The rows are grouped in 4 ways, from coarse to fine. Each group lies inside one group of the grouping before and may be the whole of it. The rows also spread widely along 14 directions, which tell nothing about the answers.
In the rows, 128 means zero.
Some rows, each with its group in each grouping after it:
131, 137, 119, 134, 117, 112, 140, 138, 126, 129, 134, 121, 138, 136, 134, 162, 125, 109, 116, 126, 109, 129, 130, 112, 112, 119, 113, 126, 114, 117, 125, 119, 126, 130, 125, 130, 107, 135, 159, 139, 128, 95, 144 => J730 domo J32 sek
136, 100, 132, 133, 149, 132, 124, 118, 140, 151, 135, 144, 120, 115, 116, 97, 122, 128, 127, 147, 113, 106, 124, 120, 143, 127, 128, 93, 114, 145, 137, 113, 161, 144, 131, 164, 124, 129, 119, 130, 135, 106, 115 => J161 nodab J74 Sog
110, 106, 134, 117, 160, 130, 127, 134, 109, 107, 129, 123, 106, 127, 142, 172, 148, 156, 137, 143, 153, 109, 144, 126, 101, 137, 111, 137, 123, 138, 111, 120, 138, 104, 111, 158, 136, 114, 149, 161, 108, 118, 127 => J730 Gefod J62 pev
128, 113, 120, 136, 131, 125, 126, 134, 129, 149, 150, 142, 121, 133, 115, 107, 123, 110, 126, 129, 99, 122, 125, 110, 147, 129, 129, 98, 121, 135, 135, 107, 148, 140, 126, 153, 123, 140, 123, 120, 138, 102, 136 => J161 nodab J853 zavu
113, 133, 117, 116, 147, 118, 125, 118, 139, 143, 103, 134, 123, 107, 112, 131, 128, 111, 159, 138, 152, 128, 131, 139, 133, 141, 129, 133, 123, 134, 141, 86, 131, 110, 126, 130, 116, 134, 120, 118, 119, 137, 97 => J730 Gefod J860 dav
117, 115, 124, 126, 131, 124, 110, 112, 136, 137, 115, 133, 119, 134, 125, 116, 130, 141, 134, 152, 133, 118, 126, 123, 110, 123, 123, 136, 102, 137, 124, 122, 136, 127, 127, 136, 143, 132, 120, 132, 118, 124, 96 => J161 lupi J725 lik
128, 113, 137, 128, 135, 133, 133, 117, 130, 129, 129, 136, 116, 122, 119, 93, 111, 124, 119, 134, 123, 122, 133, 115, 138, 130, 127, 139, 133, 123, 124, 118, 153, 119, 120, 142, 134, 135, 132, 125, 132, 128, 110 => J161 nodab J74 Finad
131, 95, 139, 138, 136, 145, 125, 130, 118, 130, 146, 135, 124, 117, 133, 120, 135, 111, 120, 124, 113, 130, 103, 115, 140, 132, 121, 122, 124, 120, 121, 118, 147, 129, 124, 146, 104, 142, 133, 125, 127, 92, 149 => J730 domo J32 geg
154, 146, 110, 126, 135, 125, 147, 132, 130, 143, 133, 135, 101, 136, 136, 74, 110, 100, 95, 145, 110, 126, 142, 120, 142, 118, 139, 127, 141, 119, 108, 127, 151, 111, 101, 124, 127, 129, 143, 136, 148, 154, 122 => J161 nodab J381 maru
115, 130, 113, 128, 154, 131, 120, 124, 120, 131, 131, 143, 115, 132, 126, 129, 132, 116, 128, 150, 138, 108, 141, 117, 122, 145, 128, 130, 128, 139, 113, 116, 133, 120, 115, 153, 137, 133, 133, 140, 115, 113, 120 => J161 lupi J717 mumap
111, 125, 118, 121, 143, 141, 112, 123, 118, 128, 116, 135, 128, 123, 124, 140, 133, 111, 149, 142, 158, 128, 119, 128, 123, 149, 123, 153, 124, 128, 112, 105, 103, 110, 132, 129, 119, 141, 126, 125, 96, 126, 111 => J730 Gefod J860 kero
139, 137, 126, 129, 111, 127, 119, 141, 145, 121, 116, 111, 122, 143, 141, 160, 123, 163, 135, 146, 124, 142, 145, 132, 120, 124, 119, 124, 112, 125, 121, 138, 143, 133, 120, 132, 139, 102, 123, 166, 139, 156, 124 => J161 lupi J717 vop
132, 124, 148, 137, 94, 115, 131, 126, 152, 130, 117, 116, 134, 116, 118, 130, 114, 141, 122, 119, 116, 155, 122, 120, 125, 127, 129, 133, 123, 103, 142, 134, 160, 132, 108, 133, 119, 137, 119, 121, 146, 137, 122 => J161 nodab J853 Lukip
143, 139, 142, 120, 120, 120, 121, 128, 124, 128, 122, 144, 109, 130, 147, 156, 115, 122, 100, 146, 161, 131, 134, 123, 111, 126, 133, 117, 131, 132, 93, 126, 112, 136, 119, 138, 109, 132, 138, 147, 89, 143, 134 => J161 lupi J717 mumap
121, 100, 127, 123, 130, 107, 129, 149, 124, 134, 133, 112, 120, 143, 145, 157, 135, 145, 134, 117, 112, 125, 127, 119, 109, 89, 104, 112, 97, 131, 129, 123, 143, 132, 131, 148, 130, 136, 144, 135, 141, 100, 133 => J730 Gefod J62 pev
123, 129, 123, 138, 127, 120, 134, 150, 119, 123, 145, 117, 126, 139, 133, 157, 137, 140, 109, 134, 123, 116, 143, 103, 102, 117, 117, 119, 117, 124, 108, 162, 137, 133, 105, 167, 134, 140, 150, 148, 129, 102, 143 => J161 nodab J381 maru
141, 140, 131, 121, 135, 124, 122, 117, 138, 144, 112, 148, 128, 112, 120, 133, 111, 115, 127, 158, 154, 121, 130, 127, 135, 143, 133, 104, 121, 142, 120, 98, 114, 138, 141, 136, 107, 122, 120, 134, 97, 138, 116 => J730 Gefod J860 kero
127, 98, 141, 123, 121, 97, 102, 144, 145, 155, 109, 130, 97, 116, 145, 115, 146, 137, 133, 108, 140, 147, 112, 132, 120, 92, 136, 99, 115, 125, 146, 129, 171, 132, 95, 148, 117, 165, 96, 101, 160, 135, 122 => J161 lupi J725 lik
125, 112, 132, 124, 140, 155, 101, 132, 128, 131, 123, 139, 125, 117, 123, 130, 130, 141, 147, 147, 163, 124, 120, 131, 136, 131, 120, 113, 114, 143, 101, 135, 110, 141, 141, 159, 126, 145, 110, 132, 92, 138, 112 => J161 nodab J381 maru
128, 130, 110, 126, 155, 112, 142, 124, 123, 152, 146, 139, 109, 127, 114, 131, 133, 106, 127, 153, 114, 101, 140, 120, 132, 142, 130, 91, 119, 150, 136, 86, 146, 118, 115, 149, 111, 113, 138, 143, 125, 102, 134 => J730 Gefod J860 dav
144, 145, 114, 134, 110, 128, 136, 136, 133, 141, 137, 113, 127, 134, 123, 143, 127, 117, 122, 148, 110, 141, 125, 124, 124, 135, 126, 118, 114, 121, 117, 130, 128, 122, 117, 123, 105, 116, 130, 145, 128, 132, 143 => J730 Gefod J860 kero
112, 138, 137, 122, 125, 122, 129, 103, 150, 119, 92, 121, 126, 110, 109, 116, 106, 140, 143, 141, 152, 133, 143, 129, 118, 137, 127, 170, 127, 116, 128, 123, 149, 108, 118, 126, 146, 127, 125, 126, 124, 158, 79 => J161 lupi J717 mumap
110, 132, 129, 129, 101, 132, 125, 125, 119, 120, 145, 127, 118, 142, 108, 119, 109, 131, 125, 138, 138, 137, 133, 105, 123, 139, 125, 147, 122, 126, 107, 126, 115, 115, 124, 133, 135, 141, 133, 122, 96, 134, 117 => J161 nodab J381 maru
111, 79, 150, 134, 124, 152, 109, 137, 119, 119, 151, 135, 129, 121, 128, 143, 136, 121, 148, 101, 117, 149, 103, 118, 156, 142, 118, 124, 132, 120, 132, 100, 139, 134, 134, 155, 111, 150, 116, 116, 121, 99, 147 => J161 nodab J853 Lukip
116, 112, 115, 133, 146, 141, 124, 124, 126, 136, 147, 129, 119, 130, 118, 139, 144, 118, 145, 144, 107, 118, 126, 125, 133, 147, 121, 119, 119, 138, 131, 110, 148, 122, 117, 151, 123, 120, 128, 145, 128, 98, 133 => J161 lupi J717 vop
151, 125, 119, 127, 107, 126, 110, 151, 126, 145, 137, 136, 104, 154, 149, 116, 121, 124, 116, 140, 126, 149, 116, 122, 134, 119, 134, 105, 117, 130, 113, 116, 120, 130, 126, 122, 118, 130, 111, 131, 126, 148, 142 => J730 Gefod J62 pev
143, 128, 114, 130, 130, 136, 110, 130, 143, 146, 116, 133, 128, 134, 127, 117, 121, 137, 138, 161, 129, 128, 121, 131, 131, 132, 127, 113, 104, 137, 124, 120, 126, 137, 141, 134, 131, 117, 109, 139, 125, 141, 111 => J730 Gefod J62 pev
101, 114, 132, 126, 133, 126, 117, 128, 119, 114, 127, 139, 118, 132, 129, 128, 126, 132, 133, 123, 147, 128, 134, 111, 122, 140, 128, 156, 135, 122, 123, 110, 134, 111, 114, 142, 143, 146, 134, 120, 118, 122, 110 => J161 nodab J381 maru
105, 113, 125, 151, 106, 111, 95, 108, 147, 157, 118, 129, 140, 125, 102, 125, 149, 141, 135, 153, 131, 133, 92, 109, 80, 156, 143, 141, 96, 121, 154, 139, 140, 124, 99, 137, 124, 152, 89, 104, 130, 91, 106 => J730 Gefod J860 kero
131, 104, 141, 135, 109, 140, 107, 114, 136, 133, 130, 134, 127, 135, 124, 113, 118, 139, 125, 144, 123, 137, 106, 118, 122, 132, 125, 140, 109, 127, 122, 125, 127, 135, 134, 132, 127, 135, 114, 129, 111, 123, 111 => J161 nodab J74 Finad
114, 123, 110, 126, 125, 117, 106, 137, 121, 136, 136, 135, 104, 157, 138, 136, 138, 131, 133, 141, 132, 126, 132, 119, 112, 127, 130, 126, 114, 142, 118, 114, 124, 121, 116, 138, 140, 137, 121, 136, 120, 122, 125 => J161 lupi J717 mumap
122, 114, 119, 135, 129, 137, 116, 130, 127, 130, 129, 121, 108, 135, 133, 110, 147, 128, 126, 138, 123, 138, 118, 125, 111, 140, 132, 161, 131, 111, 123, 144, 150, 97, 86, 132, 131, 143, 121, 132, 145, 131, 119 => J161 nodab J74 Finad
95, 113, 96, 120, 122, 129, 113, 138, 117, 121, 142, 111, 107, 177, 124, 137, 137, 153, 167, 141, 112, 126, 143, 124, 117, 126, 106, 156, 99, 147, 125, 103, 118, 99, 132, 123, 163, 120, 131, 145, 123, 130, 103 => J161 nodab J74 Finad

New rows. What belongs after each?
132, 126, 153, 134, 107, 128, 125, 103, 145, 124, 113, 143, 141, 123, 109, 105, 85, 141, 110, 146, 136, 127, 128, 104, 127, 133, 129, 140, 118, 120, 118, 125, 131, 146, 144, 135, 138, 132, 128, 123, 103, 134, 96 => J161 nodab J853 zavu
121, 115, 139, 129, 121, 124, 128, 129, 127, 129, 136, 126, 118, 118, 116, 134, 126, 129, 133, 129, 133, 132, 123, 118, 128, 129, 120, 117, 115, 131, 126, 117, 140, 124, 121, 143, 109, 136, 129, 123, 114, 116, 132 => J730 domo J32 geg
122, 114, 104, 127, 166, 130, 132, 131, 127, 134, 123, 115, 119, 137, 133, 129, 146, 144, 134, 154, 115, 96, 144, 128, 104, 113, 108, 136, 105, 137, 116, 146, 150, 115, 115, 154, 148, 125, 148, 159, 144, 111, 103 => J161 nodab J74 Sog
114, 116, 147, 130, 107, 136, 128, 127, 109, 102, 146, 134, 133, 142, 134, 151, 105, 116, 115, 116, 119, 138, 131, 97, 136, 133, 113, 150, 131, 114, 109, 101, 119, 132, 145, 133, 127, 132, 152, 134, 101, 104, 140 => J161 lupi J725 lik
122, 132, 120, 132, 135, 121, 123, 113, 133, 134, 117, 130, 122, 124, 119, 126, 135, 131, 121, 161, 142, 114, 126, 121, 96, 144, 130, 144, 112, 129, 120, 131, 134, 111, 105, 132, 123, 129, 134, 136, 111, 120, 108 => J730 domo J32 geg
106, 112, 139, 121, 138, 125, 124, 118, 123, 111, 116, 133, 123, 129, 135, 144, 118, 132, 135, 125, 139, 123, 136, 118, 120, 125, 116, 155, 126, 125, 120, 103, 136, 121, 132, 138, 141, 134, 144, 135, 114, 116, 109 => J161 lupi J717 mumap
115, 134, 124, 121, 134, 131, 123, 123, 122, 122, 121, 138, 136, 129, 122, 146, 111, 118, 138, 142, 148, 123, 135, 117, 125, 145, 119, 143, 123, 130, 116, 97, 106, 124, 146, 135, 128, 128, 139, 131, 96, 122, 112 => J730 Gefod J62 pev
113, 129, 114, 128, 140, 139, 119, 126, 134, 125, 112, 132, 137, 128, 125, 119, 117, 115, 148, 131, 127, 127, 133, 121, 138, 133, 120, 155, 124, 120, 122, 115, 131, 124, 138, 136, 146, 141, 129, 127, 133, 124, 103 => J161 lupi J717 mumap
135, 116, 127, 130, 139, 140, 135, 116, 131, 139, 139, 125, 118, 114, 105, 117, 129, 132, 131, 159, 123, 110, 125, 127, 127, 129, 114, 106, 101, 144, 115, 132, 141, 126, 127, 149, 114, 123, 131, 140, 108, 114, 125 => J730 domo J32 sek
127, 126, 161, 115, 129, 120, 124, 125, 127, 121, 110, 157, 131, 105, 128, 119, 84, 115, 117, 116, 161, 125, 143, 107, 155, 112, 121, 109, 136, 129, 113, 97, 128, 155, 158, 155, 125, 148, 135, 110, 101, 132, 114 => J161 lupi J725 lik
119, 121, 131, 132, 130, 153, 122, 144, 114, 119, 147, 139, 128, 124, 118, 109, 112, 106, 133, 114, 128, 133, 134, 103, 163, 146, 123, 130, 147, 120, 114, 116, 131, 127, 130, 158, 128, 149, 126, 116, 125, 120, 139 => J161 nodab J74 Finad
135, 127, 128, 128, 142, 134, 100, 111, 130, 140, 118, 160, 119, 126, 139, 135, 130, 117, 113, 168, 160, 115, 117, 126, 109, 150, 140, 124, 124, 141, 105, 117, 111, 138, 123, 142, 117, 133, 120, 144, 87, 123, 116 => J161 lupi J717 mumap
152, 140, 126, 123, 143, 113, 150, 143, 136, 126, 109, 116, 130, 125, 143, 140, 112, 140, 110, 139, 124, 110, 154, 125, 121, 87, 104, 109, 107, 127, 107, 144, 144, 140, 136, 143, 129, 120, 164, 157, 140, 133, 121 => J730 domo J32 geg
127, 82, 153, 139, 139, 149, 125, 117, 121, 137, 166, 141, 106, 106, 111, 107, 139, 126, 118, 138, 118, 122, 105, 114, 141, 148, 132, 100, 127, 136, 124, 125, 162, 129, 107, 170, 105, 136, 116, 128, 114, 98, 146 => J161 nodab J381 maru
134, 112, 126, 132, 122, 138, 110, 124, 128, 131, 134, 129, 102, 143, 145, 136, 144, 132, 122, 149, 124, 141, 113, 132, 113, 139, 133, 139, 121, 127, 113, 125, 138, 113, 103, 125, 120, 122, 119, 151, 120, 133, 132 => J161 lupi J717 mumap
134, 115, 126, 127, 166, 120, 109, 122, 110, 131, 111, 172, 95, 131, 174, 98, 143, 92, 83, 143, 159, 118, 114, 118, 110, 147, 154, 159, 159, 116, 112, 98, 139, 99, 85, 122, 116, 150, 142, 124, 124, 119, 125 => J730 domo J32 geg
131, 134, 112, 126, 119, 134, 96, 123, 136, 143, 122, 147, 112, 144, 132, 118, 124, 118, 137, 154, 143, 140, 119, 131, 132, 145, 139, 129, 120, 138, 116, 104, 112, 128, 128, 121, 126, 131, 103, 131, 107, 149, 114 => J161 lupi J717 mumap
114, 139, 115, 144, 110, 118, 104, 131, 133, 133, 129, 154, 150, 149, 129, 137, 116, 112, 120, 136, 125, 129, 124, 96, 123, 155, 139, 136, 129, 120, 139, 100, 111, 145, 132, 137, 135, 145, 122, 120, 121, 98, 123 => J161 nodab J381 maru
133, 148, 112, 123, 118, 121, 123, 136, 136, 131, 123, 125, 116, 143, 135, 151, 123, 123, 134, 144, 128, 139, 143, 131, 126, 134, 128, 128, 124, 129, 118, 112, 126, 123, 119, 124, 125, 117, 128, 151, 125, 149, 127 => J161 lupi J717 mumap
113, 107, 120, 135, 131, 147, 93, 129, 106, 116, 145, 156, 119, 158, 151, 151, 144, 119, 120, 144, 138, 131, 112, 110, 117, 169, 137, 154, 138, 127, 110, 98, 102, 120, 118, 131, 129, 134, 127, 144, 94, 105, 139 => J161 nodab J853 zavu
128, 130, 136, 136, 141, 118, 134, 126, 135, 127, 119, 124, 134, 113, 127, 159, 132, 140, 112, 144, 134, 107, 140, 114, 97, 125, 119, 120, 119, 123, 117, 157, 155, 138, 106, 169, 129, 131, 143, 151, 130, 103, 128 => J161 lupi J717 mumap
146, 148, 119, 128, 134, 122, 122, 144, 133, 138, 105, 124, 119, 124, 142, 130, 132, 132, 112, 149, 153, 131, 137, 127, 111, 125, 135, 123, 125, 118, 106, 155, 133, 121, 100, 138, 122, 135, 124, 139, 136, 152, 127 => J730 Gefod J860 kero
125, 119, 100, 126, 152, 138, 114, 116, 124, 154, 132, 149, 106, 129, 126, 102, 148, 91, 130, 154, 129, 123, 109, 135, 126, 155, 142, 140, 131, 134, 119, 103, 127, 104, 102, 129, 112, 146, 120, 125, 115, 122, 113 => J161 nodab J853 Lukip
122, 136, 137, 124, 119, 124, 116, 141, 118, 112, 127, 142, 125, 137, 133, 162, 115, 139, 118, 137, 160, 128, 147, 107, 120, 138, 125, 124, 133, 130, 103, 122, 108, 140, 128, 151, 132, 136, 137, 142, 94, 133, 132 => J161 nodab J853 zavu
130, 108, 144, 134, 82, 131, 102, 131, 129, 129, 136, 140, 129, 149, 130, 115, 103, 133, 124, 125, 127, 153, 104, 105, 140, 121, 122, 123, 106, 128, 123, 106, 110, 147, 156, 119, 122, 144, 113, 110, 104, 121, 132 => J730 domo J32 sek
117, 150, 111, 139, 98, 104, 123, 135, 127, 132, 142, 120, 125, 151, 120, 173, 142, 134, 121, 151, 128, 132, 134, 108, 86, 150, 128, 126, 108, 129, 128, 129, 117, 119, 100, 131, 117, 126, 136, 144, 110, 107, 144 => J730 domo J32 sek
114, 143, 102, 139, 115, 131, 129, 121, 134, 150, 146, 117, 125, 126, 90, 121, 139, 104, 141, 149, 113, 134, 122, 122, 115, 160, 132, 139, 120, 125, 130, 132, 132, 106, 96, 137, 112, 140, 119, 124, 123, 117, 121 => J161 nodab J74 Finad
148, 127, 141, 129, 128, 115, 149, 130, 140, 133, 124, 126, 120, 121, 126, 110, 103, 137, 100, 136, 113, 118, 145, 113, 131, 105, 123, 108, 123, 120, 119, 139, 164, 139, 118, 149, 131, 126, 145, 139, 144, 133, 123 => J161 nodab J853 zavu
138, 131, 123, 127, 135, 128, 147, 133, 120, 136, 136, 119, 123, 115, 125, 137, 129, 100, 114, 132, 125, 125, 123, 124, 121, 113, 113, 122, 117, 123, 101, 136, 130, 120, 117, 138, 94, 143, 159, 134, 114, 112, 139 => J730 domo J32 geg
108, 134, 125, 135, 99, 108, 117, 138, 126, 118, 129, 135, 124, 161, 132, 123, 112, 137, 117, 121, 123, 142, 143, 95, 120, 138, 134, 155, 133, 112, 133, 113, 136, 120, 112, 129, 156, 140, 128, 119, 140, 128, 121 => J161 nodab J853 Lukip
123, 112, 148, 122, 111, 118, 142, 128, 136, 124, 141, 120, 110, 119, 114, 142, 116, 134, 138, 117, 113, 144, 136, 127, 147, 131, 120, 113, 128, 128, 140, 94, 158, 122, 119, 140, 112, 120, 131, 132, 128, 135, 134 => J161 nodab J853 Lukip
135, 141, 119, 138, 119, 139, 129, 117, 127, 132, 135, 129, 142, 138, 123, 138, 113, 112, 107, 158, 117, 120, 122, 109, 108, 132, 120, 139, 110, 122, 96, 146, 112, 140, 133, 137, 122, 130, 148, 148, 102, 105, 124 => J161 lupi J717 vop
139, 137, 157, 123, 125, 118, 146, 111, 130, 116, 113, 138, 117, 108, 131, 118, 97, 123, 87, 138, 155, 126, 141, 113, 116, 126, 135, 148, 146, 110, 104, 132, 143, 120, 107, 136, 119, 135, 155, 132, 107, 146, 112 => J161 nodab J381 maru
122, 111, 100, 119, 147, 124, 115, 136, 123, 143, 138, 146, 110, 148, 152, 157, 152, 96, 149, 130, 110, 132, 119, 142, 142, 144, 129, 122, 130, 141, 139, 57, 121, 116, 124, 122, 106, 126, 132, 144, 124, 113, 134 => J161 nodab J853 Lukip
